The groups are shells around one centre, one inside the other: the same stretched ball of 4 dimensions in 9 sizes.
In the rows, zero is written as 128.
Known rows, each followed by its group:
[131 111  93 100 133 144 157 100 129 127 137  79 141 152 190 101 106 100
 113 115 163 127]  nula
[ 79  84 147  86 125 120  90 113 121 141 130  65 158 126 179 105 100 128
 121  99 124  75]  fera
[124 111  99  77 124 150 165 105  99 108 150  84 139 164 192 119 113 105
  95 115 174 143]  saro
[102  90 122  90 132 133 112 113 124 132 135  73 156 130 179 114  96 122
 120 103 141 101]  nula
[141 117  81  79 127 159 184 103 101 102 153  89 136 170 193 122 112  98
  93 120 187 162]  Ror
[115 114 107  74 118 151 164 100  92 104 152  85 132 172 199 122 111 103
  91 110 174 147]  rud
[ 74  97 155  81 115 112 108 104 113 144 129  59 149 145 189  81 128 116
 107 109 124  60]  fivub
[ 90  89 139  99 130 111 100 110 140 157 120  58 161 123 177  77 118 118
 126 112 119  53]  Ror
[ 76  84 147  60 118 133 101 120  86 114 146  75 156 138 179 135 101 135
 102  97 143 105]  rud
[145 100  74  70 137 168 168 121  94  90 158  96 152 151 177 153  94 117
  99 114 192 176]  rud
[152 115  67  84 134 169 185 106 105  97 155  96 138 164 190 137  97 101
 100 116 194 180]  tas
[115 110 107  87 124 147 150 100 109 115 146  83 135 160 196 118  99 106
 104 105 164 138]  fera
[134  99  89  76 135 151 157 118 106 109 147  84 155 145 175 126 110 114
 104 119 174 139]  dalen
[132 116  94  98 130 140 167  97 127 129 136  76 139 159 193  90 120  94
 107 122 163 120]  Bute
[ 87  95 139  95 124 124 106 103 127 142 130  67 147 137 189  98 100 117
 120 100 130  84]  tas
[106 108 126  97 124 112 140  99 135 154 122  57 149 148 187  56 146  98
 110 128 134  59]  rud
[114  99 115 107 135 121 128 104 146 152 122  64 154 133 181  76 118 106
 125 118 135  76]  nula
[ 94 103 132  73 117 130 134 105 100 124 141  71 144 156 190 102 123 112
  98 111 148 100]  saro
[134 112  87  90 130 156 166 102 113 110 148  88 137 160 193 122  98 102
 105 111 176 154]  fera
[149 115  74  89 134 157 183 104 114 110 147  87 141 162 188 115 112  97
 102 123 184 154]  fivub
[ 93  85 131  73 127 136 107 120 103 119 142  76 159 131 176 130  95 131
 112 100 145 108]  fivub
[124 116 103 101 127 132 162  94 131 137 132  71 137 160 195  78 127  92
 108 122 155 105]  nula
[110 110 112  85 121 145 148  99 107 116 145  81 135 161 197 116 102 106
 103 106 161 133]  Ror
[144 109  76  77 133 164 176 112 100  97 154  93 144 159 185 137 101 107
  98 117 189 169]  fivub
[112  94 110  65 127 147 139 120  92 105 150  83 155 146 178 135 106 123
  99 111 166 133]  dalen
[ 85  85 140  71 124 130 103 119 102 124 140  72 159 132 177 123 102 131
 110 101 139  96]  Bute
[129  95  94  97 140 143 137 114 131 128 136  79 157 131 176 115  97 114
 122 112 157 120]  fera
[ 91  91 136  95 128 118 105 108 132 148 125  63 156 129 181  89 110 118
 122 107 127  70]  Bute
[135  93  88  71 138 152 152 125 103 107 147  84 162 139 169 132 109 120
 104 120 174 138]  tas
[150 100  69  73 140 168 171 122  98  92 156  95 154 148 174 150  96 115
 101 117 192 174]  tas
[ 97  87 128  85 130 130 108 115 119 133 134  71 159 128 176 112 101 125
 118 105 138  93]  dalen
[ 87  88 137  67 121 134 111 117  95 117 144  75 155 139 180 126 104 129
 104 102 145 105]  dalen
[ 97 107 130  79 117 126 141 101 108 131 136  68 143 158 192  88 131 106
  99 117 146  92]  Bute
[123  98  99  69 130 152 151 118  95 104 151  85 153 149 178 134 107 118
  99 114 173 142]  saro
[ 81 102 144  78 114 128 120 101 103 127 140  71 139 155 196 105 110 114
 103 101 140  98]  Ror
[131 103  96  95 136 134 151 109 132 135 131  71 155 141 178  89 123 104
 114 126 155 102]  saro

New rows, each followed by its group:
[ 88 106 139  88 116 122 127  96 117 139 133  66 139 155 196  85 122 106
 106 109 136  84]  fivub
[151 122  71  89 131 157 195  99 112 109 148  87 134 172 194 108 119  90
  96 126 188 157]  tas
[ 80  89 147  88 123 119  97 109 122 143 129  64 154 131 183  98 106 123
 119 101 125  72]  fivub
[141 116  81  78 127 159 184 105  99 101 153  89 137 170 192 122 115  99
  92 121 187 161]  Ror
[112 106 118  87 126 120 148 105 123 142 128  62 152 150 183  70 145 102
 104 130 145  75]  tas
[ 86  85 142  84 127 118  98 116 122 142 128  63 162 125 175  98 112 126
 119 107 126  69]  Bute
[ 82  97 149  98 122 106 106 100 136 160 119  54 151 136 187  65 128 110
 119 112 116  46]  nula
[139  95  82  85 141 158 149 119 114 108 147  89 156 137 174 139  89 118
 113 111 175 152]  rud
[131  96  88  77 136 163 146 119 101  98 154  93 151 143 179 153  82 121
 108 104 178 164]  tas
[123  92 103  93 139 135 131 117 130 134 132  73 162 128 172 104 109 116
 120 117 150 101]  fivub
[104  89 116  63 127 151 125 123  88 101 153  86 155 141 177 150  91 131
 102 100 164 140]  Ror
[ 57  83 171  74 115 109  80 113 109 144 129  58 158 130 181  96 115 131
 112  99 113  52]  tas
[ 97  82 125  69 129 143 108 124  98 112 146  81 161 130 173 143  89 135
 111  98 152 121]  rud
[ 72  96 159 100 119 101  97  98 138 165 117  51 150 135 189  60 127 111
 121 109 109  37]  tas
[103 102 119  82 123 144 133 105 106 116 146  81 140 152 192 125  94 115
 106 100 157 130]  Ror
[118  90 107  86 137 135 128 119 123 130 134  73 163 129 171 110 109 120
 117 116 150 102]  Bute
[112 114 117  91 121 124 156  96 122 139 131  66 140 161 194  72 139  95
 102 125 149  89]  Ror
[100  92 131  92 131 111 117 112 135 154 121  57 164 128 173  70 135 114
 119 123 127  52]  rud
[112 109 113  72 120 138 158 106  98 116 144  75 143 163 189 103 130 105
  92 121 163 117]  Ror
[120 115 108  90 124 127 164  98 122 136 132  67 143 161 191  72 143  94
 101 130 154  93]  rud
[110  87 112  72 133 145 123 123 103 112 146  81 161 133 172 137  95 129
 110 106 158 125]  fivub
[106  98 114  74 124 150 134 111  97 107 151  85 144 150 188 138  91 120
 103 100 164 141]  fivub
[104  96 127 107 134 108 117 106 151 164 115  54 160 127 177  58 132 108
 126 123 122  46]  tas
[117 106 105  90 127 147 144 102 115 118 144  83 139 153 193 119  95 108
 110 105 162 135]  fera
[133 114  88  76 125 158 176 104  96 100 154  89 136 169 193 127 109 102
  93 116 184 160]  nula
[111 100 115  69 124 136 146 115  98 116 143  75 153 151 180 110 126 115
  97 120 160 111]  nula
[129 100  89  71 131 165 154 116  92  93 158  95 146 152 183 154  86 119
 101 105 183 171]  fera
[144 113  79  78 131 156 183 108 103 105 150  87 143 164 186 118 119 100
  95 125 185 152]  nula
[116 116 111  90 121 132 160  96 118 131 136  71 137 164 196  83 131  95
 101 122 156 105]  fivub
[ 69  88 159  74 117 112  97 111 108 140 131  60 156 136 182  93 122 125
 108 106 122  61]  nula
[139 100  83  67 135 158 165 122  94  97 153  89 156 150 174 139 109 116
  97 120 184 155]  rud
[119 106 110  94 130 124 149 104 131 143 127  65 151 147 183  73 136 101
 110 128 146  83]  Bute
[112 109 108  72 120 155 154 104  90 100 155  88 135 166 196 136  98 111
  94 103 174 155]  rud
[134  99  90  80 136 147 154 118 112 115 143  81 157 142 174 118 113 113
 107 122 169 129]  dalen
[109  99 119  84 128 125 136 111 119 136 132  66 156 142 179  88 131 111
 108 122 145  85]  saro
[100  94 122  72 124 144 125 114  97 111 148  81 149 145 184 134  96 124
 105 101 157 127]  saro
[ 83  99 142  70 114 129 122 107  95 122 142  71 145 154 190 110 116 118
  98 105 144 100]  Bute
[131 104  89  80 132 161 156 111 103 101 153  92 144 153 186 142  89 113
 105 106 179 163]  Ror
[111 104 118 109 131 120 130  99 146 154 122  63 148 139 187  71 120 102
 123 117 134  75]  Ror
[111  97 118  88 131 123 133 111 126 140 129  65 159 137 176  84 130 111
 112 123 142  79]  dalen
[106  83 119  76 135 135 114 125 112 124 138  74 167 124 167 122 104 130
 115 110 147 101]  fera
[ 78  95 150  86 119 115 105 105 120 145 128  61 150 139 187  87 119 117
 113 106 125  66]  saro
[ 94  88 132  65 124 130 119 121  97 121 141  71 161 138 174 116 118 127
 102 112 146  96]  Ror
[ 82  93 140  64 116 139 115 113  86 110 150  79 146 149 188 136  97 128
  99  95 150 120]  fera
[122  98 102  95 136 142 135 110 127 127 137  78 151 137 181 114  97 113
 118 109 155 120]  fivub
[137  94  87  80 141 147 150 123 115 116 142  81 164 134 168 121 111 117
 110 122 169 126]  rud
[ 92  96 129  72 120 144 121 110  94 110 149  82 144 149 189 136  91 123
 104  95 154 129]  fera
[116 107 111  74 123 135 157 108 103 120 141  73 148 158 185  98 133 106
  95 124 161 110]  Ror
[ 96  97 125  62 118 147 131 113  83 102 153  84 145 154 188 140  99 123
  95 100 162 136]  nula
[ 77  96 148  67 113 129 114 108  92 120 143  72 145 151 190 116 110 122
  99 100 141  99]  nula
[100 110 130  94 120 115 140  96 127 148 126  60 144 154 192  63 141  98
 107 123 136  68]  Ror
[ 83  95 148  86 121 109 110 107 123 151 124  56 155 137 182  73 134 115
 112 116 123  51]  fivub
[141 109  84 103 138 143 163 104 136 131 134  77 147 147 184  95 113  99
 115 123 164 122]  fivub
